There are 11 hidden switches. A switch that is on adds its own fixed numbers to the row, and there is some noise. The rows also spread widely along 13 directions, which tell nothing about the answers.
Known rows, each followed by its switches (1 for on, 0 for off):
[  8  -9  16  20   9  -5  19   7   3   6  -4  13   8  23  -3  13   6  -6
  -6   3   1  16  10   2   1  -2  13  -2  14 -16  10  -7   6   3]
0 0 1 1 1 1 1 0 0 1 1
[-26  -9   3 -14   4  -7   3  -5  -5  -4   0  14  20  23  -6  22   2  -2
 -11   6   4 -12 -12  42  -2  15   0  -3  -2   0   2 -12   0  22]
0 1 0 1 0 0 1 1 0 0 0
[ -7   4  -2   8  -6  -8  16  -2  -5   5  -1 -15   7   9  -4  12   4  -7
  -8 -14   9 -11 -18  -2   4   4   8   7  -3   2   4  -9  11  18]
1 0 0 1 1 1 0 0 1 1 1
[ -7   9   1   4  -1   7 -12   3  13  -1 -14   3   1   6   7  -1  -8  -3
  -2   9 -19   4   8  -5   9   4  -4  -9   3  17   6  -3  -9  -5]
1 1 1 0 0 1 1 1 0 0 0
[ -9 -10   1  15  -2  -5   1   6   4 -15  -4  -7  -7   6  -8   8 -10 -10
 -18  -9   5 -10 -10   6   5   7   6   8  -2  -3  16  14   6   6]
0 1 0 0 0 0 0 1 1 1 1
[ -2  -5  -8   8  17  -1 -21   3  12  -3 -16   9 -25  -1   8  -3  -6   1
  -9   9  -5   2  11   8   3  -2   5   5  -7   0   4   0  -8  -9]
0 0 0 0 0 0 0 1 1 0 1
[ -3 -11   2  15   7  -9   3   3  18  -7  -5  10 -14   8 -26   0 -30   8
   1   8   6 -12   4  -2  -1   9  -4   0  13   1   9   2   5  14]
1 0 0 0 1 0 0 0 0 0 0
[  0   4  -5  10   8   7   6  -4  -6   7  -7  -2   7   2  -7  12  18 -14
 -20   4 -10   5  -2  17  13   6   0   2   7   3   3   1  -3   4]
0 0 0 1 1 0 1 1 0 1 1
[ -4   9   6 -11   3  -4  -2  12  14  11 -15   6  12  17  13  -9  -9   3
  21   9  -9  -2   7 -12 -14   5  -5 -13   7  15  -6  -4 -10   8]
1 0 0 1 1 1 1 0 1 0 0
[ -1  -7  -9  11   5   7  11  -3  -3  -1  -4   4 -11  15 -16   5   6  -4
 -12  18 -14  -6   9  17   2   8  -3   5  16  -4   2   8  -3  16]
0 0 1 1 0 0 0 0 0 1 1
[ -4  -3  -6  16  -6  11   5   3  14  -5  -5  -6 -12  -1 -16   4 -18  -3
  -9  10 -11  -2   3   0  10  22  -2   4  10   8  -1  19  -2   3]
1 0 0 1 1 0 1 1 0 1 1
[-15 -12 -18   9 -13  -3  11   3   8   4 -14  -5   3  -6 -12   0 -18   3
   5  18   2   1 -13  -1   8  36  -3  -3  12  11 -12   1  -3  15]
0 0 0 1 1 0 1 1 0 0 1
[  1   0  -3 -16   0   7  -5  -1   1  -5   9  -2  -5  -5  -5   2   7  -9
 -14   2  -9  -6  -2  22   5   7   2   8   1  -1  -2  26  -4   0]
1 1 0 1 1 0 0 0 1 0 1
[  9   1   2  10  -1 -11  10   3  14   5  -1  -2   2   4  -2  -3 -14   9
  15  -1   5   0   2 -16   1  -2  -2   0   6   3   2 -11   5  -1]
0 0 0 1 1 0 1 1 0 1 0
[  1  -4  -3  12  12   3  -5   9   5   7 -14   8 -13  -7   7   1   0  -1
  -8  10   5   9   5   7   2   9   3   1   3  -1  -7   1  -8  -4]
0 0 0 1 0 0 1 0 0 0 0
[  4   1   3 -11  14  -3  -1   4   1 -10   2  -6  -1   1   0 -14  11   2
   5   9  10 -17  10   5  -1 -18 -13  -3   1   0  -1   5  -9   9]
0 1 0 0 0 0 1 1 0 1 1
[ 13  -8   4 -13  21   7   2  -3   6   6   7   7  -6  -9   1 -15  12  10
   8  33   7   6  23  12   9 -17  -7  -4   4 -15 -19 -10 -12 -12]
0 1 0 0 1 0 1 1 1 1 1
[ 11  -3  -6  -7 -11  -7  13  -2 -11  16  -3   2   3   5   4  17  18  -9
 -10  -5   6   9 -16  16  -9  14  22  13   6 -10  -9   7   7   9]
0 1 0 1 1 1 0 1 1 0 1
[ 14   4 -16   2 -16   3  10 -10  -7  24   4  -1 -13  -7  -4  17   6   3
  -2  -4   6   3 -11   9  -7  18  13  15   1   0 -20   2   9   5]
0 0 1 1 0 0 0 0 0 0 0
[  7   0   7   5   8 -20 -16   7  24   3   2   2  -1 -20   1  -6 -29   5
   6 -14  27  -2  -7 -15   5  -1   5   2 -11  10  11  -1   3 -20]
0 1 0 1 1 1 0 0 1 1 1
[ -2  -9  -4 -10   1 -22  10  -6  -2   0   6  -5   8   0  -3   1   0   5
   1  -3  25 -16 -18  13  -3   2   3   9  -5  -4   1  -6   9  18]
0 0 0 1 1 1 1 1 1 1 1
[ 14   9   5   6   4   7  -4   5   8  16  -3   1   0 -17   1   6   0  -4
  -5   3  13   8   2  -4   0   9   3   0   2   8 -13  10  -7 -13]
0 1 0 1 0 1 1 1 0 1 0
[ 3  9  8 -9  7  5 -3  7  0  2 -3 -1  3 12 15 12 17 -8 -5 -8 -3 -5  2 13
 -6 -4  5  3 -7 -1 -3  4 -5  3]
0 1 0 1 1 0 1 1 0 1 0
[ -3 -23  -7   9  -4 -15  11  11   7  -8  -7  -5   1 -14   7  -9 -12   1
   0   7  14   7 -12  -6  11  17   5   0   4  -4  -1   4  -3   1]
0 0 0 1 1 1 0 0 0 1 0
[ -7   8  -4   5  -8  13   0  -3  13   9   4  -7   5 -14 -15   0 -14   3
   3  16  -1   3   2  -7  19  17 -12 -10   6  19 -15  -1  -5  -9]
1 1 1 1 0 0 1 1 0 0 1
[  7   5  -8 -10   1  18   0  -9  -6  19   6   3  -6 -14   6  12  20  -7
 -16   9  -8  12  -2  27   8  12   8   9  -2  -4 -22   5  -4  -8]
1 0 0 1 1 0 1 0 1 0 0
[-14   7   1  -4   4 -11  -5  -6   3  10  -6   8   5  19   2  23  -3   0
  -5 -15   7  -9 -13  23  -3   8  10   4 -13   7   7 -20   8  13]
1 0 0 1 1 0 1 0 0 0 1
[  5  -8 -12  19   3   3  14  -3   2  21 -14   4  -7  -4  -4   8   3   1
  -6  21   2  17   0   2   8  15  11   4  12  -5 -16 -16   0   0]
0 0 0 1 1 1 0 1 1 1 1
[  4  -1   5  14  16  -4  18   5   1   9  -6  -6   0  -1 -17   1   7   0
  -1  12  24 -13  -2 -10   5  -7 -11  -4  12  -5  -9 -15   2  18]
1 0 1 0 1 0 0 1 1 1 0

New rows. What belongs after each?
[-13   4  -2   2   7  -5   5   4   3   5  -8 -12  -3   8  12   5   2   8
   6   1  19 -13  -4   1   2  -4  -3  -2 -13   4 -13 -26   0  12]
1 0 0 1 0 0 1 1 0 1 1
[ -6   0   3   9  13   6  -1  10  11   5 -21   8  -5   8  -3  -3  -8   2
   3  20   1  -5  12  -3  -4   7  -7 -11  12   9  -8  -4 -14  10]
1 1 0 0 0 1 0 0 0 1 0
[  4  -1  -1 -16 -14 -11 -14   6   7  -2   0   2   0   2  20   6  -5  -4
  -1 -16  -2   7  -7   8 -10  11  18   7 -11   4   2  21  -2 -11]
0 1 0 1 0 1 0 1 0 0 1
[  3   2  12  13  20  -2   0  22   0   0 -16   0 -11   9  15  -1  11  -8
  -7  -6  12  -4   6  -6 -11  -9   4   2  -2  -8   1   7  -4   7]
0 0 0 1 0 0 1 0 1 0 0
[  0   0   6  14  -9   2  17   4   0   6   4 -12  11 -11  -8   7  -3  -8
  -8  -2  17   0 -12 -10  11  15   0  -2   5   4  -8   8   4   4]
1 0 1 1 0 1 1 0 0 1 0
[  1 -12  -1  -4  -8   1  15  -3   0 -10   9  -1  -2   9  -6   0   3  -1
  -5   7 -16   2   4  10   8   2   3   3   9 -11   2   8   3   7]
1 0 0 0 1 0 0 0 0 0 0
[ -5   4  14   2  19  -3  -1  18  10  -1  -8   1   8   9  11 -10   2   4
  12   9   4   0  15 -14   4 -18 -10 -16   0   3  -2 -18 -11  -3]
0 1 0 1 0 0 0 0 0 0 0
[-10  -5  -6  12 -11   9  17   4  -7   8 -14  -2  -4  16   0  21  10 -12
 -19   2 -11   8 -11  13   3  24  20   8   8  -7  -6   2   4  15]
1 1 0 1 1 1 0 0 1 0 1
[  2   1   7   5   6  -5 -11   5  17 -12  -1   3 -11  13   8  -2 -12   2
   0  -8 -17  -1  11  -9   5 -14   6   4  -7  -1  21  -4   3 -12]
0 1 0 0 1 0 0 1 1 0 0
[-13 -21   3  -8  -4  -6  10   0   1  -7   7   0   7   8  13   3   3   2
  -3  14   5   7  -1  14  11   3   8  -5  -7 -15  -8 -10  -1  -1]
1 0 1 0 0 1 0 1 1 1 1
[  6  -4  -3  -2  -4   1  10 -11  13  20  17   4   6 -10 -22   0 -19  14
  16  21  14   3   7  -1   3  10  -7  -3   7   4 -25 -10   1 -10]
0 0 0 1 0 0 0 1 1 1 1
[  3  -7  -6  -4  -7   2  12   4   7  12  -5  -1  10 -11  -7  -6  -6  -1
   7  21   4   8   0  -2   3  22  -3  -9  17   8 -22  11 -11   4]
1 0 0 1 1 1 0 0 0 1 1
[-15  -1   0   1   4  12   0  -1   8   1 -10   4   1  15   2  -1  -2   3
   2  25 -14  -1  12   7   7   5  -6  -9   6   6  -5 -11  -9   4]
1 1 1 0 0 1 1 1 1 1 1
[ -6   9   1  10  29  -3 -22   0  11   0 -11   0  -5 -13  -9  -7  -6  -3
  -7   7  16 -18   5  -1  11 -10 -19  -5  -7  18   9  -6  -9  -1]
0 0 1 0 0 0 1 1 1 1 1
[-11   4   2   0 -10   4  -5  -6   3  16   3   8  20 -12  -6  30  -5 -12
 -18  -5  10  12 -22  24  13  31   7  -4  -5  13  -9   0   2 -10]
1 1 1 1 0 0 1 1 0 0 0
[-19 -14   1 -10  -5 -16   3   7   3  -4 -14  12  17  31   8   6  -6   0
  12   6   1  -4  -4  16 -14  15   1  -9   4   2   3  -5  -2  22]
0 0 1 0 0 0 1 1 0 0 1
[  6  -4  -5  17  -4  -7   9  17   8   1  -9 -11 -11 -13   1 -10 -10   5
   9   2  18  -1  -5 -25   4   6  -1   0   7   2  -7   2   0   3]
0 1 1 1 0 0 0 0 0 0 0
[  5  12   1  -3  -6  11   3  -1   3  13   4  -2  -9   8  -4  11   2   1
   1  -1  -4  -4   7   4  -7   4   5   4   1   4 -14   4   1   1]
1 1 0 1 0 0 0 0 0 0 1
[ -9  -3   2 -25   0   2   2  -7   5  -8  16  -9   0   6   1  -8  -2  10
  11  13   6 -22   7  11  -2  -8 -12  -2 -10   0 -15   0  -3   9]
1 0 0 0 0 0 1 1 1 1 1
[-14 -14   0  -2  13 -19  -4  -7   8 -20  15   0   3  -6 -13 -13 -15   9
  -5   7  14 -15  -6  17  20 -10  -9   2  -6  -2  21  -9   4   0]
0 1 0 1 0 0 1 0 1 0 1
[  7   4   4   4   3  -4   4  -8  -5  22   2   9  15   1   5  19  14  -8
 -12  -4   7  19  -3  16   5   1  14   0  -4  -1  -4 -14   2 -11]
0 0 0 1 0 1 0 0 0 1 1
[  8   3 -13 -13  23 -15 -16 -15  11  -3   8   8 -20  -2  -2 -17  -8  23
  12  11   3 -23  13  14  -1 -25 -15   8  -8   7   8 -20  -4   1]
0 0 0 1 0 0 0 0 0 1 0
[ 13  15  -5  -5  -2 -10  -4  -6   1  10   2  -8   3   0   5  -1   5  -3
   3 -14   4  -9  -7   1  -7  -8  -1   9  -4  10   4   3   4  -1]
0 0 0 1 0 0 1 1 1 1 1
[  5   2  -3   2   6   3   5  -2   3   7   2  -4  -5 -10 -17  -8  -5   4
   3  15  15 -14   6   0  -3   6 -11   1   8   9 -12  10  -6  12]
0 0 0 1 0 1 1 0 0 1 1
[ 15  -8  -7  14 -21   6  11  -7   9  12   7   4 -10  -3  -1   4 -13   4
   1   6  -8  20   1  -3   6  17  18  13   9  -5  -4   7   9 -17]
0 1 1 1 0 1 1 0 1 1 1
[ 13   3 -12  -3  -3  -3  -2 -10   0   0  -2  -1  -1   2   8 -14   9   0
   3   6 -21   6   6   9   9 -13  -2   4   7   3  12  -2  -4  -8]
0 1 0 0 0 0 1 0 0 1 1
[-27  -1  10 -24   0   2 -12   4   6  -5   1   5  14  27  33  14   5   1
   2  -1 -15   6   7  25   2   1   7 -10 -25   0  -6 -15  -8  -6]
1 0 0 1 0 0 1 1 0 0 1
[  9  -8  -7  -3   6   2  11   5   1  12  -7   4  -6  -6  -7   2   3   3
   4  18  17  -5   0  11 -12  18  -3   3  13  -4 -25  11  -8  16]
0 0 0 1 1 0 1 1 0 1 0
[ -2  14 -15  -3  -3  11   9 -17  -7  19   1  -9  -4   5  -6  11  16   5
   2  12  -2 -11   1  10   5  -1  -7   1   0  10 -19 -24   0  13]
1 0 1 0 0 0 0 1 0 1 1
[ 12   9   8  13   5   5   5  -1   4   4   2  -4 -12   0  -8   7   2  -1
  -7  -6   4  -5   8 -12   2  -7   4   8  -1  -2   2   1   6   2]
0 0 0 0 1 1 1 1 0 0 0
[  7  18   0   0  -1  13   4   5  -6  15  -4 -13  -7   4  11  14  20 -10
  -5 -11  -6  -4   0  -8  -7  -1   7   9  -7   2 -15   2   1   5]
0 0 0 1 1 0 0 1 1 0 0
[ -4 -11  15  12  18  10  15   9   6   2   1   0 -10   7  -5   5   2   4
  -5  19  17  -2  16  -1   3   0   4   0   0 -18 -17  -7  -2   6]
0 0 0 1 1 1 1 1 1 1 1
[ -3  -4  -5   9  -5   7   0   1   9   7  -8   3 -10   8   6  11  -8   1
  -1   5  -6   7   5   8  -1  16   9   5  -2   2  -9   1  -2  -4]
0 0 0 1 0 0 1 1 0 1 1
[ -6  -5   3 -16  -3 -17  -4  -1   8   1   7   4  19  -5  -5   4 -13  -2
   0  -2  10  -4 -14   7  -1  13   0  -1  -3   8   2   6   1   1]
0 0 0 1 1 1 0 1 1 0 0
[-18  -2   7   3  -5   8  -1  -2   5 -11   0   2   1  27  -3  22  -6 -10
 -16  -7 -18  -6   3  20   2   9   7   1  -6   3  10   7   2   6]
1 0 0 0 0 0 0 1 0 1 1
[ 11   2  -3   5 -16  -3  -5  -3   6  -3   7  -7  12 -15  -3  -3  -3 -12
  -9  -8 -15  19  -5  -5  21   1   4   0   4   8  14  16   1 -25]
0 1 0 0 0 0 0 1 0 0 1
[ -1   3  -5   1 -10   4  10   1   2   3   4 -15   5 -11   0  -1   1  -1
   2   3  -2   2  -5  -9  13   9  -4  -1   0   6 -11   1  -1   0]
0 0 0 1 1 0 1 1 0 0 0
[ -4  -4   4  -3  -3  -9   7  -2  11   8   5   3   4   5   3   7 -16  10
   7   2  18  -5  -6   3  -6   9   5   2  -6   1 -11 -11   5   2]
1 0 0 1 0 1 1 1 1 1 0
[ -1  -3   5 -11   1  -9  13   4  -6  10   3  -2  28 -10  -9   6   9 -11
  -5   5  19  -1 -16   5   0  14  -2  -6   8   2 -13   9  -2  11]
0 0 0 1 1 1 0 1 1 0 0
